The groups are shells around one centre, one inside the other: the same stretched ball of 5 dimensions in 6 sizes.
(in the rows, 128 means zero)
Known rows, each followed by its group:
[175  71 154 149 147 213 158  78  70 162  90 135  84  87  72]
(4)
[132  91 173 135 136 194 137  66  96 154 105 155 126  99  95]
(3)
[100  97 155 123 139 173 118  80 123 171 112 139 123 138 124]
(1)
[160  71 152 133 152 205 144  88  97 154  95 149 102  59  71]
(0)
[139 106 143 134 157 153 122 123 144 117  95 161 130 111 116]
(3)
[150  82 153 137 154 190 137  98 116 149  97 149 111  75  77]
(3)
[166  87 148 141 158 181 140 110 116 126  89 158 113  76  84]
(1)
[166  88 151 150 143 190 151  84  77 143  90 141  95 128 108]
(5)
[125 113 144 136 153 144 116 121 150 123  99 155 133 138 129]
(5)
[173  88 146 157 155 184 149 107 101 139  88 140  95 108  87]
(5)
[137  95 145 115 138 176 128  82  93 126  96 165 121 124 148]
(4)
[129  81 144 132 150 187 131  93 115 175 103 130 100 108  95]
(0)
[139 120 136 148 154 134 122 131 144 112  92 150 123 166 143]
(2)
[137 103 177 142 133 184 138  67  93 137 102 160 133 121 109]
(3)
[104 105 154 124 146 159 113  97 143 149 109 151 135 127 122]
(3)
[158 104 161 170 139 177 151  86  87 146  93 132 101 164 109]
(2)
[145  98 160 129 128 186 140  63  69 129  95 162 119 139 143]
(0)
[137  97 119 124 160 151 119 132 141 129  93 147 107 128 137]
(0)
[151  72 159 124 140 212 144  64  75 157  98 153 106  76  92]
(3)
[134  95 132 133 147 166 129 103 111 151  97 134  99 153 138]
(0)
[173  74 151 141 143 209 155  75  65 150  89 145  89  94  93]
(0)
[119 101 178 124 125 188 131  51  86 142 107 167 140 121 126]
(1)
[126  74 157 119 143 204 133  70  99 176 107 143 109  81  89]
(4)
[131 109 142 149 143 155 130 103 115 148  98 130 106 183 141]
(2)
[155  95 161 132 128 192 146  60  60 128  93 163 115 133 138]
(2)
[122 100 168 140 126 186 138  55  78 165 106 138 115 163 131]
(1)
[100 102 157 123 136 170 118  78 120 163 112 143 127 146 134]
(5)
[109 119 164 144 131 155 124  80 114 147 107 143 131 187 147]
(2)
[157  78 151 126 145 199 142  80  85 141  93 157 107  82 101]
(5)
[162 102 140 144 153 161 136 117 116 112  87 157 114 124 121]
(1)
[147 103 147 159 149 164 138 107 115 146  95 131 103 155 111]
(1)
[127 109 140 129 155 145 115 124 151 118  98 160 133 125 130]
(5)
[101  85 159 113 133 192 123  59 100 180 114 141 118 122 122]
(4)
[ 96 107 125 114 159 135  98 133 175 143 107 145 128 140 144]
(1)
[154 108 175 150 125 184 149  59  64 124  94 161 124 153 133]
(4)
[139  95 142 121 154 167 123 110 131 123  96 165 126  92 115]
(5)
[ 90 113 132 101 145 138  97 110 152 132 108 160 139 154 175]
(4)
[166  78 138 136 157 190 142 105 104 141  89 147  96  81  89]
(3)
[118 106 117 130 167 133 107 150 175 139  99 135 113 144 132]
(4)
[107  99 157 126 125 180 128  58  85 170 109 137 114 171 150]
(2)
[ 93 118 132 126 155 127  99 131 175 141 108 141 132 167 149]
(2)
[156 107 134 145 158 149 130 130 134 111  88 154 115 133 125]
(0)

New rows. What belongs after each?
[139 117 138 144 154 138 122 128 143 112  93 153 125 155 139]
(0)
[137  99 165 126 129 185 136  62  78 130  99 166 128 128 137]
(5)
[176  84 164 147 132 208 161  58  46 138  88 153  99 116 108]
(4)
[112  90 167 128 135 191 129  64 102 173 111 142 121 119 106]
(0)
[172 101 151 164 148 174 150 102  95 128  86 142 101 141 107]
(1)
[158  78 150 146 156 194 144  99 109 157  94 138  98  82  70]
(1)
[120 105 169 131 141 170 123  84 125 136 106 163 142 113 112]
(4)
[ 93 116 150 115 131 150 109  83 123 142 110 154 137 178 174]
(0)
[160  93 177 158 127 203 158  52  55 150  95 145 107 137 103]
(3)
[119  92 155 124 130 186 131  63  85 164 105 141 111 147 138]
(5)
[104 101 142 113 136 165 116  82 112 154 107 146 120 158 159]
(3)
[163  82 133 129 163 178 134 121 124 125  88 158 107  70  94]
(4)
[105  90 135 102 140 172 114  86 115 158 107 147 115 132 151]
(0)
[108 104 158 110 133 169 116  74 111 135 107 167 141 130 149]
(5)
[150  99 147 141 158 165 130 118 133 124  93 156 121  99  99]
(5)
[126  97 119 122 160 150 114 131 148 138  97 143 109 132 136]
(3)
[120  95 119 129 168 148 112 142 169 155 101 129 105 124 113]
(2)
[ 92 115 145 122 141 143 106 101 144 148 110 145 134 173 158]
(1)
[156 107 177 149 130 183 147  66  77 118  94 167 131 131 120]
(4)
[125  90 156 119 128 192 134  56  74 157 103 150 113 136 141]
(3)
[120 111 171 147 134 168 130  77 111 148 106 147 131 154 121]
(0)
[142  97 129 140 172 151 120 147 168 133  94 143 114  96  92]
(2)
[141 110 177 146 135 175 137  76 101 123  99 166 139 124 112]
(2)
[119 100 157 118 126 180 128  61  83 145 104 156 123 150 155]
(3)
[153  85 187 144 121 220 158  30  42 157 100 154 114 109  96]
(0)
[148  90 173 130 135 198 141  63  82 134  98 169 129  87 102]
(1)
[131  89 141 116 157 171 119 111 139 136 100 160 125  78 105]
(3)
[ 97  98 157 117 133 175 117  70 113 169 113 143 126 142 135]
(3)
[171  90 166 144 139 196 152  74  73 123  89 165 116  95 100]
(1)
[119  82 136 113 146 181 122  90 114 166 104 140 105 114 124]
(3)
[138  86 128 115 160 169 121 119 134 135  95 154 112  88 115]
(3)
[139 109 148 130 137 162 129  89  99 116  95 163 125 153 156]
(4)
[139  96 164 135 145 180 132  88 115 134 100 162 131  94  98]
(3)
[150 110 167 165 142 168 143  92 107 135  96 144 120 149 105]
(4)
[153 102 164 146 131 183 146  68  71 132  94 154 115 148 131]
(5)
[149 101 152 144 155 165 131 113 131 123  94 158 125 103  99]
(3)
[ 91 115 158 114 124 158 113  66 106 146 112 155 139 181 177]
(2)
[161 101 159 162 154 171 142 109 120 131  92 147 116 112  84]
(4)
[126  82 141 111 153 181 120  99 129 151 103 155 119  75 103]
(3)
[119  96 123 112 158 152 110 125 149 136 100 151 118 119 139]
(5)
[170  95 135 153 156 168 143 119 109 128  85 142  95 129 110]
(0)
[175  86 160 148 145 197 153  83  79 131  88 157 107  91  88]
(5)
[157  92 183 142 129 205 151  51  65 133  97 168 128  95  96]
(4)
[142  98 171 130 128 191 140  57  74 131  99 167 129 120 127]
(5)
[142  92 166 140 145 186 137  85 110 144 100 154 124  93  87]
(3)
[ 96 107 141 118 140 153 110  94 132 155 109 142 124 168 158]
(3)
[119 100 120 115 164 142 106 139 166 132  99 150 121 118 134]
(3)
[102 122 147 124 144 136 106 109 150 124 106 159 145 164 159]
(0)
[164  90 151 155 140 190 152  81  73 149  90 135  91 143 112]
(0)
